The rows are grouped in 3 ways, from coarse to fine. Each group lies inside one group of the grouping before and may be the whole of it. The rows also spread widely along 10 directions, which tell nothing about the answers.
Some rows, each with its group in each grouping after it:
[ -3.7 -14.5   5.1  52.8   0.7  18.5  -0.4 -16.6  30.8   6.5  12.1 -27.3
 -64.6  -6.9 -42.3 -14.9   1.1  17.6 -13.4  38.7  24.6  36.3  -7.4  18.9
  -7.2  36.1 -33.3 -29.8   6.9  -4.5] | laka pamet j_661
[ 54.9 -17.0  21.1  -9.7  -1.2   2.4   1.1 -12.5  20.4 -17.8  25.7  -8.3
   3.8  -1.0   0.8  29.4   2.7  -4.5  -3.7   9.4 -11.1 -19.2  -8.3  27.2
   2.6  16.9 -30.4 -14.2  -8.5  -6.1] | nuza laba j_413
[ -1.9  36.5  52.7 -10.5  -5.0   2.7   6.9  -1.8  17.6  14.4   6.4 -20.0
  10.6  -1.5 -21.8  -8.3  -6.8  -1.6  -8.0 -32.5 -17.4  10.3  -4.9  -3.7
  27.1   5.2 -14.2  -8.5 -46.6  -3.2] | laka zuzaz j_245
[ 42.9   8.5  26.8 -43.6  -6.4 -15.2  -5.6   7.2   4.8 -25.3   6.2   6.0
   9.7  12.1  -5.4  32.3   9.6 -35.1  20.5 -20.5  -1.4  -5.1 -26.7  37.1
  13.5  18.1 -22.0   1.2   9.1  10.7] | nuza Vis j_400
[  4.2   5.1  26.9   7.8  13.4  17.1  18.6 -13.3   8.3  20.3 -10.0 -25.4
   4.6  -4.9   5.3 -19.5  13.7  13.2  -1.2   4.9 -27.6  -4.8   2.1  -7.1
  25.4 -19.2  -5.0   8.7 -19.0  -6.0] | nuza laba j_821
[ 12.4   5.2   6.4  -7.8   8.0   1.1   0.4   2.5  24.4   9.4  -1.4  -8.1
  -1.5   4.3  -1.5   0.0   2.2  -2.4   5.3  -6.7 -17.2   1.8   5.9  11.4
   9.7   1.8 -16.5   0.6  -2.2  -7.9] | laka zuzaz j_402
[  6.9 -66.3 -10.2  38.3  26.7  17.8  -2.5 -12.8  19.6  -7.6  14.3 -44.0
  -9.9 -14.9 -18.4  22.2 -14.0  42.7 -12.9  24.9 -11.6  26.6  -0.4   9.5
  -1.1  10.7 -46.5 -23.2  -7.0 -28.6] | nuza riro j_535
[-14.9   5.6  49.2   7.5  -5.3  30.1  -7.5  12.9   8.5   7.7 -31.2 -26.5
 -11.0  -0.5 -24.5 -11.3   7.4  21.0 -17.1 -22.7 -26.6   6.1   5.0  17.2
  56.8   3.3  -7.4  38.9 -64.2 -12.4] | laka pamet j_598
[ 25.3  39.0  29.6  -6.2   5.3 -18.2  17.3 -17.4  -1.6  39.8 -16.3  -1.2
  43.5  -6.2  13.3 -16.9  -7.6   8.0   1.2 -31.4 -38.2 -27.7  28.8 -11.8
  33.8 -35.9  22.1  -3.6 -34.2   0.4] | laka pigom j_485
[-29.8  42.3   6.8  -7.9 -26.6   5.8  17.7  13.8  39.8  -2.7 -16.5  -3.1
  -5.6   8.0  12.8 -54.4  13.2  14.3 -25.2   3.4 -12.1  18.3   4.8 -23.0
 -30.4  24.6  27.4   1.2  -7.2 -19.5] | laka vuvo j_520
[ 14.3  17.2  -3.1 -30.0  11.3 -17.6  27.1 -11.2  38.4  -2.9  32.9 -23.9
  27.0  10.6  -6.4   6.6 -21.8 -23.4  15.9  -3.9  -7.2  40.3 -23.0 -29.0
 -15.8  14.4 -33.6 -45.2   7.9 -12.9] | nuza Nilo j_329
[ 45.0  19.3  12.3 -52.9 -45.9 -27.3 -22.5  30.5  18.8 -49.4   2.9  26.1
  27.5  14.0   9.7  34.1  -3.5 -16.6 -13.2 -48.8  -3.6 -27.0   4.2  53.4
 -13.9  44.2  11.9   5.4 -13.3  -3.8] | laka zuzaz j_351
[ 21.9  19.2   2.4 -17.1 -22.4 -10.2  15.1   9.9  28.2  -9.2 -12.5  13.5
  -4.6   9.9  12.2 -15.1   9.1  -3.3  -6.5 -16.7  -5.3  -5.1  17.6  16.4
  -9.1   7.7  17.8   6.9  14.4  -9.5] | nuza Nilo j_613
[ -0.7   0.2  -7.5   0.5   6.0 -31.9   0.5  -8.6  -7.8   4.2   1.6 -16.2
  39.5  12.3   2.7   9.2 -18.8  -8.7  12.4 -11.5   2.7  25.3  -7.5  -7.9
  -7.7  14.0  -6.4 -34.6   0.2   0.6] | laka pamet j_481
[  7.7 -11.5   3.4  12.4  -5.2  -9.0   0.6  -3.6  -3.9  -6.6  -7.5 -10.9
  11.4  -3.1   7.0  -3.8   9.2  14.8  -4.7  -5.5  -2.4  -6.4   6.5  23.2
  -4.3   4.7   0.4  -3.0   9.9   2.4] | nuza laba j_821
[ 12.4  35.8  27.0  -4.6  -5.3  -7.8  -1.5  -9.0   1.6   1.8  -4.3  -2.7
 -19.1   0.9  -9.2 -16.7  21.4 -15.2  14.8   0.3   8.2  -1.9 -17.0  25.1
   1.9  16.7 -17.3  -4.3  17.1  21.7] | laka pamet j_661
[ 37.8 -13.9 -26.2  -9.0  32.4   1.1   8.5  -9.7   5.1  15.8 -20.4   8.1
  -3.2  15.7  30.3   4.2  29.4 -18.7  37.5  30.9 -21.8 -16.8  -2.3  10.8
   8.3 -14.7 -12.5  14.7  35.5  -2.8] | laka pamet j_661
[ 33.8  -7.9  29.6  34.6  -1.8   1.8   2.2 -18.2  35.2  25.6  31.1 -22.8
 -10.1  -5.6 -45.8  21.6 -39.8  10.0 -21.6 -13.8  -0.3  12.8  19.3  13.5
  26.0  15.2 -23.0 -50.4 -44.6 -17.7] | laka zuzaz j_245
[-13.2   2.2 -10.5  -4.7 -10.3  -7.3  13.1   1.7  23.1 -20.5  10.0 -15.6
   1.7  10.9   2.3 -12.7   6.0  -4.3  -3.4  10.3  12.5  36.2 -23.6  -0.5
 -39.0  35.1  -9.4 -19.8  26.6  -6.3] | nuza laba j_821
[-16.5   8.9  14.4 -20.6  -4.1  20.8  18.8  15.6  26.6  -4.6 -12.3 -14.4
 -12.9  24.9  -0.1 -16.1  17.4 -20.8  -2.8   1.5  -2.9  39.5 -24.9   0.4
   7.8  22.3  -2.1  23.3  -1.6  -9.9] | nuza laba j_821
[-90.1  37.2 -14.6  -9.8  18.2 -11.0  10.8  30.4  18.9  17.2 -40.9 -43.7
  18.4 -11.0  -3.9 -65.4   2.7  36.0   6.0 -61.6 -20.0  46.7  17.3 -11.8
  14.2 -27.0 -17.8  44.3  10.0  -6.2] | nuza laba j_413
[  6.3  32.0  25.2 -19.9 -18.6   0.0  11.9   2.5   7.8 -10.4 -16.5   0.4
   2.4  -4.0  28.4 -32.9  36.1   9.5  -6.2  -3.2 -17.3 -24.2   1.8  12.7
 -11.0  -2.0   9.8  25.1   9.1   8.9] | nuza laba j_413
[-39.2 -11.1  -1.9  38.8  27.7  -7.9  22.7 -33.7 -12.0  21.1  -3.3 -47.0
  32.8 -19.8  25.2 -41.2  10.1  42.7   3.0  32.4 -19.2  17.4  -2.4 -41.6
 -30.1 -22.2 -13.1 -29.8  11.0  -1.0] | nuza laba j_413
[  3.3  -3.6  -9.8  14.3   3.7 -37.7  -8.8 -12.9 -26.0  -3.2  -9.8  -4.8
  45.2 -12.1  15.1  -0.1   1.0  21.9   8.8  -8.8  -8.5 -16.6  10.2  16.8
 -18.4  -3.9   1.6 -22.4  16.5  13.5] | laka pigom j_485
[ 23.3   1.7  27.6 -21.3 -15.5  -0.2 -10.3   3.1  11.1 -22.3   9.8  -1.7
   1.6  15.4  -7.0  24.8   6.0 -24.1   0.8  -0.3   0.8   9.1 -25.3  26.7
  -0.8  38.7 -12.8  -7.2 -15.3   2.5] | laka zuzaz j_351
[ -5.3  11.6  -3.3 -14.2  -8.0  -7.2  11.7   8.0   9.8  -9.7 -23.7   0.2
   6.0  -3.5  29.1 -29.7  29.3  22.5  -2.1   3.7 -19.1 -10.2   4.9  -2.4
 -26.6  -5.9  15.7  16.1  20.5  -7.6] | nuza Vis j_400
[ 15.1  -3.8   8.5 -30.0  -1.3  -0.7  -7.9  15.7  25.3 -39.4   8.8 -11.4
  -6.5  -9.8  -9.7  12.8  13.7   8.2   4.3 -11.0 -13.1  -2.9 -18.9  31.5
  -6.5  21.2 -41.5  10.3   6.4  -8.0] | nuza Vis j_400

New rows, each followed by its group in each grouping:
[ 87.9  -6.4   1.3  24.3 -13.4 -25.4  23.1 -40.3  -0.6  27.5   6.9  27.2
  17.7   6.8  40.6   8.7   0.8  -2.2  -7.5  24.1  -5.3 -54.8  35.6  10.3
 -16.8 -14.9  50.1 -45.3  20.0   0.6] | nuza laba j_821
[-18.0   0.0 -14.7   2.8  -2.7 -18.5   8.0  -1.2   1.9 -16.7  -1.2 -16.7
  23.9  -4.8  22.0 -20.8   9.8  19.5  -2.0   1.4  -2.4   9.2  -6.0  -1.4
 -40.0  10.9  -1.7 -13.6  25.9  -2.3] | nuza laba j_821
[ 27.9   4.7  51.1  29.2 -31.5 -13.2  -5.8 -19.7  -6.9 -16.6  16.2 -17.5
   7.4 -28.2 -22.4   4.2 -10.3  38.2 -31.9 -17.1   4.9 -22.7  16.2  27.2
  -2.3  13.5  -1.6 -35.4 -27.5   7.2] | nuza Nilo j_329
[-18.6  25.1  19.5  -7.1 -11.7  -4.8  -5.2  12.8  11.1   6.4 -19.5  -8.3
  -4.6   2.2 -12.4 -17.2   4.6   4.9  -1.8 -34.3  -4.6  14.0   8.2  22.2
  15.8   8.0   1.7  16.3 -10.7   5.6] | laka zuzaz j_351
[-82.8  57.6   6.3 -19.0   1.5 -17.9   8.1  23.2   2.1  -4.9 -36.3 -34.6
  18.5 -20.9  -2.1 -70.6  19.8  35.0   9.9 -57.6 -15.9  31.2   5.8  -7.8
  -2.9 -22.2 -13.4  37.4  19.4   7.6] | nuza Nilo j_329
[ 56.6  -3.1  19.6   6.6  21.2   3.8  18.2 -31.9 -17.4  44.7 -21.8  16.0
  11.0  20.5  26.0   7.1  19.8 -30.8  25.9  30.5 -23.4 -25.4   2.0   6.2
  35.4 -27.9  24.1   2.0   0.5  13.4] | laka pigom j_485
[ -0.3 -32.8   5.7  34.5   2.3  16.3   6.6  -2.0  19.7  18.2  -9.1 -24.5
 -29.4  10.7 -29.0   6.1 -16.7   9.4 -18.5   2.8  12.0  49.5   6.1  17.5
  20.3  15.2  -3.1  -9.6  -7.9 -15.1] | nuza riro j_535
[ 12.7 -21.8 -31.4 -15.0   2.4  11.2   8.3  12.9  35.3 -17.6  -7.7  -0.3
  -5.4  19.6  24.4   0.7  11.8   6.8  -6.4  29.4 -21.5   9.8  -0.9  -6.7
 -21.2  27.3  -1.5   8.7   1.6 -35.8] | laka pamet j_481
[ 17.8 -11.9  16.2   7.0 -12.2 -10.2   1.2  -4.0   8.7  -9.7   5.2 -16.7
  24.6  -6.1   3.1   5.9 -11.6  22.3 -21.5 -13.1  -9.8  -6.5  14.9  14.0
  -3.0   8.3  -2.0 -15.4 -20.7 -10.4] | nuza laba j_413
[ -3.6  20.6   3.0 -21.8   9.6  -6.6  -4.8  -1.3  24.1 -21.1  14.7 -23.2
   3.0  -8.4 -12.8  -5.7   8.5   3.1  17.0  -2.3 -11.6   7.3 -28.1   7.9
 -11.7  21.3 -54.8 -10.0   5.4   0.4] | laka pamet j_598
[ 28.0  14.8  26.7 -21.2  -6.5  -4.1  14.7   2.6  24.6  14.1  -3.9  -3.2
   2.7  16.1 -11.0   6.8  -7.2 -19.5   2.0 -22.6  -8.6  12.3  -0.7   5.8
  27.5   0.0   4.1  -2.6 -15.5  -8.4] | nuza Vis j_400
[ 35.0   4.6  -8.9  -0.6   1.7  -0.2  13.8 -10.2  31.7  11.0   2.6   8.9
 -11.6   5.2   8.0  -6.1   6.2  -3.8  -2.2  20.2 -12.3  -6.6   8.3   8.3
  -7.8   8.5   1.9 -12.0   9.8  -9.3] | laka pigom j_485
[-29.2  27.3   7.2  13.1  12.0 -29.4  -2.4  -9.0   2.7  17.2   7.1 -30.4
  26.3 -16.8 -19.0 -16.7 -16.8  16.4   8.2 -36.7  -2.2  20.1   4.1   1.1
  -1.6  -5.9 -28.0 -31.4   0.6   8.2] | laka zuzaz j_245
[ 53.0 -47.0 -10.6  20.0  13.1   3.6   1.2 -24.7   0.8  10.8   1.6   4.3
   9.1  12.6  25.9  32.1   4.0  -0.4   5.9  41.6 -18.2 -17.8   8.5  11.1
  -3.1   1.3   8.2 -22.4  -3.8 -12.1] | laka zuzaz j_351
[ 31.8 -25.0  22.7  13.7   0.1 -13.8 -11.3 -21.7 -25.4   4.8   2.8  -5.5
  25.8  16.9   2.8  37.4  -3.9 -21.1  10.5  13.2   5.1   5.9 -13.6  22.3
   5.6  18.5   4.9 -31.7 -12.4  13.5] | laka zuzaz j_351
[ 18.7  -4.0  -7.7  -2.1   6.3 -11.9  -4.9   5.5  13.6   9.7  -9.2  -5.8
   3.5  13.9 -11.1  15.2 -16.6  -6.2   5.2 -21.8  -4.7  13.0  15.2  19.8
  24.4   8.5  -9.8  -3.2  -7.3 -10.9] | laka pamet j_481
[-24.7 -39.9  -5.4  53.4  40.9  11.2   9.3 -31.9 -19.4  22.2 -12.6 -35.3
  14.7 -17.0  24.5 -21.2  21.9  45.5   8.3  54.6 -29.1   3.7  -1.3 -25.4
 -13.8 -23.6 -11.8 -17.1   1.6  -7.1] | laka zuzaz j_245
[ 13.1  -1.5  -7.5  -7.2   3.4 -10.9  -1.4   2.4  13.2  -5.8  -3.1  -4.5
  24.1  -2.3   4.4   4.3  -5.1  11.5  -1.3 -10.8 -21.5  -3.3   7.4  10.0
   0.1   4.9  -9.1  -2.9  -9.2 -11.0] | laka pigom j_485
[ -0.1   7.7   3.0  17.9  -2.6  17.4  -0.9  16.5  61.4  15.9  -2.5 -16.3
 -37.0  -8.1 -42.7 -16.2 -23.0  30.6 -30.4 -28.7 -13.2  13.3  39.2  19.9
  31.8   9.3 -17.7   4.1 -32.4 -33.3] | laka vuvo j_520
[  6.7 -34.7   4.1  18.5 -23.9  10.0  15.6  -3.0  15.2 -22.5  -0.4  -9.2
   1.8   6.1  21.2  -3.9   9.4  29.0 -33.2  48.0  -5.3  14.5  -7.9 -16.5
 -44.3  30.4  27.5 -22.7 -11.8 -28.1] | nuza Vis j_400
[ 33.9   7.3  -7.9 -16.9  -0.4 -11.4   4.8   1.4  21.4   6.8  -3.5   8.8
  -1.4  24.5   4.5   9.9  -2.8 -24.7   8.6  -3.6  -3.2   6.1   3.2  14.2
   9.2  15.2   0.8  -5.4   4.7  -9.0] | laka pamet j_481
[-13.8 -21.6   9.8   3.4  -2.7 -32.3 -27.1   7.0 -64.8  -4.6 -44.7  -4.6
  72.9  13.1  28.8  22.9   1.3   1.9  15.2 -36.0 -10.0   0.0   6.4  28.7
  17.7  -4.1  32.2  13.1 -14.2  19.3] | laka zuzaz j_351
[-17.6  15.6   7.8   4.4 -19.4  -0.8   8.8  14.7  50.7  -1.7   7.1 -20.5
 -36.7  -0.8 -42.7 -19.0 -15.9  12.7 -20.0 -22.1  19.7  49.0   1.6  13.4
  -6.6  29.9 -15.2 -13.8   1.1 -14.7] | nuza Vis j_400
[-30.9  13.8   6.4 -20.6 -12.1 -14.0 -20.3  38.8  22.6 -18.2  -8.7 -19.6
  15.0  19.7 -41.8  13.6 -27.1 -20.1  -1.4 -61.3  13.6  59.5 -10.6  29.5
  25.3  44.1 -22.2   3.5 -18.6  -6.8] | laka vuvo j_520
[ -0.6 -14.2 -11.2  22.0  22.1  -4.3  23.5 -29.1   5.7  13.9   3.4 -25.2
  17.6 -12.4  32.4 -27.0  14.8  30.5   6.3  38.9 -21.7  -4.8   4.4 -23.5
 -30.9 -16.9 -10.3 -20.0  21.9  -6.3] | nuza laba j_413
[ 49.6 -14.2  20.5  21.2   9.4  -3.9  16.3 -36.9  -7.8  21.3  -0.3  -5.0
   9.5  -8.4  22.0   4.9   7.0  13.6  -1.8  27.9 -20.0 -25.9  10.4   0.1
  -0.7 -19.8   9.2 -26.9   3.6   0.1] | nuza riro j_535
[ 22.7  -3.8  13.1 -22.6 -16.7 -14.8  -8.9   9.4 -28.3 -16.2 -26.3  23.7
  34.3  28.9  39.1  18.4  26.7 -27.4  11.1  -2.7  -3.2 -15.2 -13.8  29.6
  -6.6  19.1  30.4  10.7   6.5  11.4] | laka zuzaz j_245
[-14.2  14.1  44.4  29.8   4.2   3.3   4.1 -20.3 -29.9  18.4 -29.9 -22.2
  -5.0 -19.5  10.5 -40.9  36.0  28.8   1.3   3.6 -10.0 -18.0   8.7  19.8
  17.1 -27.0   1.5  21.4   4.0  27.3] | nuza laba j_413
[  6.8 -42.4   3.8  11.7   4.1  19.0 -11.4  14.8   6.1 -15.4 -25.0 -12.0
 -26.4  -1.6  -9.4  10.9  20.0  22.9  -6.3   5.4  -9.0   4.1   3.5  41.8
  20.9   6.3 -11.0  32.5  -1.5 -12.2] | nuza Vis j_400
